All rows are made from the same 14 directions, up to rounding. Whole rows:
[[  8   1  -9  -6  -7  -7  -1 -11  -6  11  -3  -3   0  -2   5 -23   7  -3
   -5   8   4  -2   7  -4  15  -2  -3  -2]
 [ -1  -9  22  10  15 -11   5  -6 -13 -12 -10  11   7  11  -2  -5 -12  -8
    2   2   4  10   0  13   3  -5  -2  -9]
 [  1   0   4  -2  -1   6  -9  -4   0  -2  11  -7 -14   7  -7  -6  -1  18
  -19 -11   1   7  -5  -2 -12   0  -5  -6]
 [  1   0   5  -5   9  12  12   4   4  -5  -4  19   5   0   4   8  -1  -7
   17  -5   5  -8  -6  -7 -18   1   6   3]
 [ 14  -1  -7   9   3 -23  11   1  12   4   5   5   8   0   2   1 -19  22
  -13   5 -19  -8  -1  11  10 -14 -12   9]
 [ 11  -6  11   7  10   7   2 -13  -7  -3   7  11   1  -1  12   6  -6  12
    8  -1   8   0   3   4 -11 -14  10  -5]
 [ -7   0  23   9  -9   3  -2 -14  -9 -15  -5   0   1   9  -6 -16   0  -2
   -7  -2  15  -1   3  -7  -8   9   0  -1]
 [  9  -9  -1  -9 -13 -16  14  -1   4 -12 -13  -3   8 -29   1  -6   6 -15
  -11   4  -6   9 -15   4   1 -10 -17   4]
 [  0 -10  14  11 -11 -12  -5 -14   0  -6  11  -2  -5  -7  11   5 -11   1
   -8  -5   5  10   7   8   5  -1   6   3]
 [ -3  -2  26   3   1   6  12  -2   5  -4  -2   9   2   0 -12  -6  -3  12
    0  -8   6  -8  -5 -15 -14   1   3  -1]
 [  6  11  -9 -10 -14 -18  -1  -4  16  -5   3  -8  16  -4 -13   8 -13   9
  -21  11 -17   5  -5   7  -1  -7  -5  -3]
 [-27   4   6  12  -1   7 -23   6   2 -11   5 -18  11  -3  -8  -1   9   3
   12   4   2  -4  -6   3  -6  19  -1   6]
 [  9  16   1 -17  -9 -12   6  -8  16   8  -9   2  24  -5 -18   6  -7  -1
   -4  14  -4  11  -6 -14   2 -15   9 -14]
 [ -2   4   3  26   4  -5   2   3   1   6 -11   0  -5  12   3  -6  -4  -5
    5 -12  12  13 -12 -15  17  -3 -14  11]
 [ 14   5 -14  -2   4   7  10  -7 -19  14 -12  -2  -7  -3  -3  -3   7  -3
    6   5  12   4   5  -7  16 -21  -4  -9]
 [ -5   6  -2  -1  -2  11  -5  -6  -5   2   9  -3  -8   3  -7  -2  -1  11
    0  -4   9  -5   5  -5  -4   5   2  -1]]

The start of a row, then its end:
[ -5  -1  -7  -2   2  -9  -8   7   8  -4   3  -3   6  -2   4   6  -3  -5
   0   2 -10   7  -7  11   0] => [ 5 -3  3]
[  9   9 -17 -11 -23  -7  10  -5   4  11  -6 -10 -11 -14  -9  -6   3  -7
 -17  -6   6  12  -5 -18  15] => [ -7 -12   4]
[ -3  11  10  22 -16   8  11   2  -8 -10 -18 -14  -4   8 -19   5   2   2
 -10  -2  10  -4  -1 -16   4] => [ -5 -12   7]
[  8 -11   2 -12  -5   2  13 -11 -12  12   2  -1 -25 -15  -4 -38  13  10
 -15 -12  12  -4   2 -14   7] => [ -1 -14  -2]
[ 13  -1   5   5 -20  -5   4 -16  -8 -12 -12   3   0   9  14 -19   4 -16
 -17   3  10   0   7  -3  -1] => [ 0 -5  4]
[  7  -3  -5   9   8 -10  -5   2   3  10  -8   0  -1   2  14  -9   4 -10
   4  -5   2  19 -13  -5  13] => [-9 -9  2]
[  4  -4   2  -7  -9 -13   1   4  14   8   1   0  -6   0   5   8  -4 -11
 -12  -7  -9  17   0  -4   7] => [ 0  7 -3]
[ -6 -16   1  15  10 -14  -8  -6 -13  -2   0  -7  -4 -16  14 -27   6  -7
   8  -5  10  13 -11  11  18] => [  0 -21   8]
[  8  -9  -4 -16   0   1   1  -4  -4  -1   3  11 -10   5  15 -18   6 -10
  -9  -3  -1  -3   6   5  -8] => [ 8  1 -3]
[  4   1   6  -4  -4   5 -22   2  16   5  12 -11   3   7   4   9   6  13
 -12   1 -12   9  -2  -3 -15] => [ -2  16 -11]
[ -5   2  -3  26   7 -11 -25   2  10   5  11 -16  16   8  10  -5  -2  24
   3  12 -12  -7   0  11  10] => [ 0 -3  9]
[-17  -6  17   4 -11   5   1   5 -10 -11  -4 -11  -4  -2 -13  -7  10  -3
  -5   4   1 -16  14   2   1] => [17  2  1]
[ -3  -6   2  -7  -7   3 -14   0   9   3   8   5 -11   8  20  -7   6 -16
  -2 -12   4   9   1  -6  -7] => [17 10  3]
[ -2  10 -21  13  10  -3   1  19   4   9 -19   1  10  13   9   2   6 -19
  19   6  -5  -3  -6  -5  19] => [  1 -10  13]
[  1   2  -1 -11   5   1   2   1   5  -1   0  14   4   6   4  11  -6 -13
   7  -1  -1   5  -1   1  -8] => [ 2 10 -5]
[-20   0  -4 -11   9  -4 -10   9  15  17  13  -4   1 -15  -9   2   0   2
  18  -6  -3   7  -8  -5   8] => [13  7  0]
[  3   6 -10   3  -2  -9 -10  -5  10   9   9  -6  14  -9   5  11  -6   9
   8  11  -4   2   2   4   9] => [-9  8  1]
[ 17  -7   7   1   0   9  12   6  -3  -4 -15   8  -5   9  12  -4  13  -8
  -9  -3  -3  -3  -2  -7 -11] => [-9 -1 -2]
[-6  0 11  8 -7 -5 -1 -2 -3 -7 -2 -5  6  3 -5  5 -4 -1 -3  7 -1 -3  9  5
  4] => [ 3  6 -1]
[ 22 -11  -4   5  16  -4  15   9   0   7 -10   8   6 -10  15  11   4   1
  10   7 -12  -1  -4   6   5] => [-27  -1  -2]
[  5  11  -9 -22  -8   2  -5  -2  15   6   0   4   5   3  -1   8   1 -11
  -4   0  -2  13  -7 -11 -11] => [ 1 11 -9]
[ 14 -17  24  10  -6  -5  14   7   0   1 -17   3  -6   4  13  -1  10 -13
 -11  -3  -6   3   8  -8   7] => [-9  8 -3]
[ -3   9 -13 -15   5  19   1  -5   5   7  12  10  -4  -6  -2 -18   6  14
  12  -8  11 -18  -8 -15 -18] => [12 -5  8]
[ 11  15 -26  -9  -1   9 -10   2   8  11  -3   0   3   5  12  16   6 -15
  10   1   3  15  -8  -9  -3] => [-8  6 -2]
[  8   5   6  -6 -19 -11  10 -18  -9 -11   1   0  -8   7 -16  12 -22   1
 -30  -1   3  13  11   7   2] => [ -9   0 -11]
[-17  -5   4  -4   1  -5  -4  15   7  -9  -5  -6  -4  -6  -7   4   3 -20
  -1 -12  -4  19 -18   1  -3] => [ 13 -10   3]
[ -1   8 -17   5  -8   5   4   7 -11  -9  -6  -8 -16   9  -6  20  -5 -12
 -10  -7   3   8   1   5   5] => [ -1 -12   5]
[ -7  14 -14 -10  -3   2 -10   0   3   2   2  -7   9   1 -10  12  -2  -4
   5   8  -1   5  -1   2   0] => [ 2  5 -6]
[ -1   1   3  10   2   1   5  17  12   4  -1  -2  -3   6  -4  13  -3  11
  -3  -6 -12  -5  -3  -6   0] => [-1 -1  7]
[  4   9 -19   0  13   8  -9  10   7  11   1  -8  10   0  -1  -3  11  17
   8   9 -10  -9 -10  -2  -3] => [-8 -6  0]
[-12   3  -6  -4  -1  -3  -1   4   3  -7  -2  -9   5 -20 -13   5   0  -5
   6  -2   1  10 -18   2   0] => [  1 -13   4]
[  2  -4   5  14  17  -2  10   2  -6  21  -9  -5   7 -13  -8 -26  12  21
  18   9   2 -16  -2 -12  23] => [-14  -9   1]
[  2  -2  -1   1   4   6  -4   3  -8  -4  -1  -4 -10   9   0   0   4   1
  -9  -4  -1   6  -1   5  -5] => [-2 -4 -5]
[ 11   9 -15  11  -5  -4   7  -5   9  10  -4  10   6  -4  18   9  -7 -10
  17  -1  11   4  -4 -13  12] => [-10   0  15]
[  7   7  -5   4  -5  -5  -4 -15  -3   9   1  -1   2   3   5  -3  -6   0
   1   3  11   9   4  -6  12] => [-9  4 -2]
[ 12   3 -22   2   1  22  -6  -5 -22   0  11  -6 -21  13   8  -1   6  18
 -10   0   4 -17  16  10  -7] => [-4 -5  0]
[-11  -2  23 -10   8  -4   9 -14 -15   7  10   9  -9  10 -29 -10 -19  18
  -6  -2   8  -6  21   2   9] => [  6  12 -19]
[ 11   1   8   7  -1  -1  16  -9  -7  -8  -9  11  -1   4   0   8 -12  -3
  -3  -4   8   5   0  -2  -2] => [-13  -2  -1]
[  8  -8  14   1   0 -10   5   6  13  10  -4   1   2   3   1 -11   4   8
 -11   0 -13  -1   0  -9   4] => [-5  3 -3]
[  1  -3   4   5  14  -8  17  17   7   1 -11  14  11  10  -2  -4  -4   3
   5   6 -18 -21   1   3   4] => [ 2 -6  7]
[  8   6  -4 -12   1   1 -27   1   8  -2   3 -10   8  26   3   0   6   2
 -22   9 -17  14  -3   8 -17] => [  0   9 -19]
[ -1  -4   1 -13 -10   1  -1  -5  -7  11   2  -2 -15  -1   2 -10   7 -11
  -6  -4   7   4  14  -6  10] => [ 8  9 -7]
[ 19  -8   2   1  -9   6  -2  -7  -4   1  -3  -9   3 -14  14  -5  19   6
  -6  10  -2  -3   4  -1  -4] => [-17   5  -6]
[  6   3  11  -1  -1   7   5 -11 -12   6  -6   6  -9  17  -5 -10   0  -2
  -6  -3  14   3  11 -13   3] => [ -3   8 -11]
[  2   0  14   9  13  -9  17   6   8   4 -11  22  19  14   2   0 -12   1
  14   9  -8 -19   7  -3   5] => [-1  9  4]
[  1 -16  12   5   3  16  -8  12  -9  -9   1   0 -21  21  17   4  13  -8
 -10 -10  -5  -2  11   7 -15] => [11 10 -4]
[ -2  -1 -11  -5  -3  -6  -7   8   3   4  -2  -7  -1   1   4  -2   7 -12
  -4   3  -8   5   0   5   8] => [ 6 -3  0]
[-6  5  6  3 -5 -5  2 -4  5 -2 -3  2  8 -7 -4 11 -8 -9  9 -1  8 11 -5 -6
  4] => [-2  4  1]
[  5  -1  -8  -3  24   7 -23  10   8  21   3  -1  -6  12  15   7  11  -7
  13 -10  -2  32 -16  -6  -1] => [ -9  10 -15]
[  8 -19  11   4  -9  -3 -10 -15  -4  -7  11  -5  -2 -22  25  -5   9   0
  -2   1   5   5   5  11  -4] => [-6  8  0]
[ -1   1  -6   6   2  -3  -5   7  -1 -10  -8  -5   6  11   2 -13   6  -2
  -9   6  -9  -6  -7   7  -3] => [  5 -16   6]
[ 14  -3  11  -4  20   9  -3   7 -11   8 -14   6  -7  36   2  -7  10  -4
 -10   0  -6  11   3  -4  -5] => [-11   9 -25]
[  6 -17  -1   5  12  -7   2   4  -2  10  10   7  -5   0  19 -15   3  13
   2   3 -12 -21  14  13   9] => [2 1 6]
[  8  12  -2   2 -17 -13   0   0  15   2 -10   0  10  19   0   2  -7 -10
 -17   6  -8   6   2 -10   6] => [0 3 2]
[  1   6   4  -9  12  -2 -10  -1   2  12  -4  -2   3  11 -10   4  -1  -5
   1  -1   1  27  -8  -7   3] => [ -9   9 -22]
[  5  -3   7  10  17   6   8  16  10   5   7  -4  -8  -5 -14  26  -8  32
  -3 -13 -14   6 -16  -2  -9] => [-21  -5  -3]
[  5   9   5   3  10 -14   9 -21  -4   4  -7  18   8   1  -5  -3 -23  -9
  12  -6  22  26 -13  -8  11] => [-15  -4  -6]
[  7  -9   2   1  -1  11  -7 -14 -28 -11   0  -5  -9  -2  13   2   9  -9
   0   5  13   5  15  16  -3] => [ -7   7 -11]
[ 7  2 -6 -5  7  5 -1  0  6  9 11  7  2 -2  6 23 -8  8 11  1 -3  0  5  3
 -4] => [-9 16 -4]
[ -3   3  -1 -13   2   4  -3  -9 -12  -2  16  -8 -11   1 -24   2 -10  26
 -17   1  -2  -2   9  13  -6] => [ -2   0 -16]
[-20   0  21  -5   3   7  19  13  -7  -9  -8  -2  -3   1 -39  -7   0  12
  -6  -2  -4 -20   2  -5  -6] => [13 -7 -4]
[  5  14  -2  -8  -4   9 -15 -14  -8   5  -7  -8  11   9  -6  -6  10  -4
   1  13  11  11   2  -9  -2] => [ -8  11 -19]
[ -9 -10  32   9  -5  -8   9   0   7 -10   0  16   2   6   5  20 -17 -15
   5  -8   3   3  12   0  -2] => [10 21  2]
[  7  -4  -1 -17  -3  -7  14  -5  -3 -19  -9  11   8  -9  -3 -14  -1 -11
 -12   4  -4  -3  -9  10 -14] => [  1 -15   0]
[  9   5   3  -9  -3  -9  -2  -3  20  -5  10   9   9   8  -2  14 -18  12
 -17  -1 -15   5  -5   4 -18] => [-4  7 -4]
[  2   4  15  -1   2   7 -10  -2  10   1   2   0  11   7  -2   9   1   7
   2   3  -2   5  -2  -7 -14] => [ -5  17 -11]
[ -2  19 -21   9 -19   2  12   0  -1   2   7 -12  -6  -3 -20  25 -17  20
  -7   4   0 -18  13  -1  13] => [-4 -7 13]
[-16   5  -1   3   1  -7  -2  12   6   9   7  -7  -6   9 -18  11 -12  10
  -4  -3  -9  -3   7   1  13] => [11  2  1]
[ -6 -17  20  17   7   2   5   4 -12 -14  -1   0  -4  -9   5  12  -1  -3
   9  -4   3   0   3  13  -1] => [-3  2  2]
[ 10  -8   2   7 -10  -2   6 -10  -7   3  -1   1 -19  -3  14 -18   4  -4
 -11 -12  12   5   2  -8   8] => [-2 -9  7]
[ 17  -2   5 -17  -2   9  -4   2   8  13  -8  -3   9  -3   6  -2  23  -2
  -3  11  -9   3   1 -13 -10] => [-13  19 -19]
[ -7   2  -1  -5  14   6  -3   2   3   1   4   6   2  -4  -5   0  -1   2
  13  -8   5   6 -15  -3 -10] => [ 2 -3 -1]
[  9  -6  -8   6   5   2   2   7  -5  -9  -9   2   5  -2  17   2   9 -11
   5   6  -6  -4  -4  11  -4] => [-6 -8  6]
[ -5   9 -14  16  11  -3 -13   6   2  -3   4  -8   7  10   0   8  -8  12
   5   3  -6   2  -9  12   3] => [ -2 -11   7]
[ -5   0  14   0   8  14 -18 -11 -13  -5   4  -7   0   6  -5  -1   6   4
   3   1  12  13   0   2 -12] => [ -3  10 -18]
[  0  -9  -5  -5  18   2  -2  10   1  21  13   0 -20  -5   0  11  -2  12
   6 -14  -5  12  -2   1   9] => [-8  5 -7]
[  6  -5  19  25  -4   8   6  -7 -20 -16 -11   0  -1  13   7  13  -1  -4
  -1   5   9  -5  16   6   0] => [-10   7  -1]
[ -5  -7  12   9  -2   8  -3   0  12  -5  -3   7   4 -17  20  -5  12 -17
  22 -13  16   7 -19 -17 -12] => [ 7  1 15]
